The same things were measured in two ways. Each way mixes the same 4 hidden numbers, adds some noise and spreads widely along 2 directions of its own, which tell nothing about the thing.
Some things both ways: the first way, then the second way.
[  7   4 -15  40 -41 -17]
[-19   5 -20 -26  -9 -30 -10 -18  14  12  47  12 -14]

[-10 -15 -26 -49   1  38]
[-11  19  20   8 -35  -6  33   3   5  -8  -4 -13  14]

[20 -5 14 14 11  7]
[-15 -16  -3 -12 -14  -5   0  11   2   1   8   5 -10]

[-24  -2   4  10   1  -7]
[-23   0 -10  -7  -7   0   9   3   8  10  11  23 -26]

[-42  48 -33  41 -28  18]
[-23   9  -7  -8 -12   7 -13  10  35  19  43  25  11]

[ -2  -9 -29  -5 -42 -10]
[ -7  13  -6   0  -7 -23  11 -27   7   9  31 -14 -10]

[-13   1  -2  21 -16 -21]
[-14   4 -12  -2   0 -10  10 -16   7  14  22  11 -25]

[11 11 15 12  4 -5]
[-17 -22  -3  -7  -8  -3   2   6  -6   7   8  -1 -22]

[-8 -4 -1 -6 -3 -7]
[-15  -5  -2  -8 -15 -13  11  -1   0   1  10   0 -17]

[ 12  -4  -2  -1 -21  -8]
[-20 -12  -4 -10 -11 -18   4 -11  -7  10  21 -10 -22]

[18 23  6 32 -3 23]
[-20 -17  -2  -7 -13   4 -11  16  11  15  24   7  -4]

[-32 -15 -30 -18 -19  -3]
[ -7  36  -2  -1 -17 -18  27 -16  15  -6  14  10  -2]

[14 20  3 41 -6 20]
[-16 -10  -7 -14 -11  -2 -15  14  21   6  29  13   7]

[ 27 -37  26  12   6  -8]
[-13 -13 -11  -8  -3  -9   8  -4  -4   4   7   7 -33]

Other things, the second way, with their names:
(204): [ -1  12   6   7 -17  -4  10   1  16  -2  13  -3  15]
(140): [ -4   9  -7   2  -2   3  14   2  15   1   2  21 -16]
(288): [ -8   0  -9   2  -1   2  19   0   3   2  -3  20 -29]
(38): [-19 -13  -4   0  -5   5   1   2   7  18  22   5 -14]
(319): [-20 -10   5  -5 -21 -10   9   0  -3   5  14 -12  -9]
(73): [ -8  -1  -4 -11 -13 -27   3 -18   4   4  28 -16  -8]
(82): [-35 -38 -11 -25 -10  -8 -18   7  -3  21  30   5 -31]
(39): [-10  -1   4  -4 -17  -5  13   7   5  -4   2   2  -3]
(299): [-11   9 -28 -21   9 -28  -9 -24  20  15  47  25 -27]
(379): [-15  -1  -9 -13 -13 -16  11  -3   1  -2   9   9 -19]
(376): [-30 -16   5   1 -22  29  15  36   3   3 -16  28 -18]
(286): [-15  -2  -2  -4 -13  -8   9  -4   3   6  17   0 -12]
(11): [-22 -11 -13 -19  -8 -17  -6  -7   4  13  31   4 -20]
(330): [-4 19 -9 -4 -3  1  5  6 30  2 17 30  2]
(87): [ -9  12  -4 -12 -17 -17   9  -4  12  -2  19   6  -1]
(53): [-12 -16  10   5 -17  11  -2  18  11   9   9  -6  10]
(392): [ -2   9  15  15 -18   6  28   5   4  -7 -10  -8   6]
(131): [ -4  -6 -17 -20   0 -40   3 -27  -8  -2  23  -6 -33]
(315): [-20  11  -5  -8 -15 -10   2  -6  17  12  33   7  -2]
(182): [-27 -47  -4 -16  -7   1 -14  15 -13  14  12  -2 -31]
(59): [ -3   8  -3   5  -4  -1  17   2  10   1   2  14 -11]
(163): [ -5 -16   8   1 -15 -18  -7 -12   1  11  34 -38  13]
(324): [ -6  11   4   8 -13 -18  38 -21 -13  -7  -9 -15 -26]
(386): [-25 -35 -11 -20  -8 -10  -3   7 -13   8   9   6 -40]
(190): [ -6  23   3   6 -18 -10  22  -7  12  -3   8   1  -1]
(154): [-18  -1  19  11 -27   5  19   8   0   4   3 -18   8]
(267): [ -4  14 -11 -15 -11 -28  10 -13   8  -7  18   7 -14]
(321): [-12   7  -8 -17 -16 -14   8   2  12  -4  14  18 -10]
(188): [-14   2   1 -11 -22 -22  13 -10  -3  -2  14  -9 -10]
(137): [ -8   0 -12 -16  -8 -33   2 -22  -1   4  29  -9 -19]

Some of these things the first way, each followed by its name:
[ -9   9 -20   0 -11  16]	(204)
[ -7 -25  24   6  16 -12]	(288)
[ 27 -17  -2  10 -30 -18]	(137)
[-12  27  -6  18 -10   1]	(38)
[-22  13  -3  -6  -2   4]	(39)
[27  0 -2 -1 -7 22]	(319)
[ 28  -3  35  18  11 -12]	(386)
[-25  -3   1   6   2  -6]	(59)
[ -6   0   4   2  -9 -11]	(379)
[-20  19  24   9  47  26]	(376)
[35  0 16 34  0  3]	(82)
[-28 -21 -12 -49 -13 -21]	(324)
[-5  7  5 26 -6 -8]	(321)
[-11  11  -8  54 -39 -37]	(299)
[ 21 -16 -13 -26   9  44]	(154)
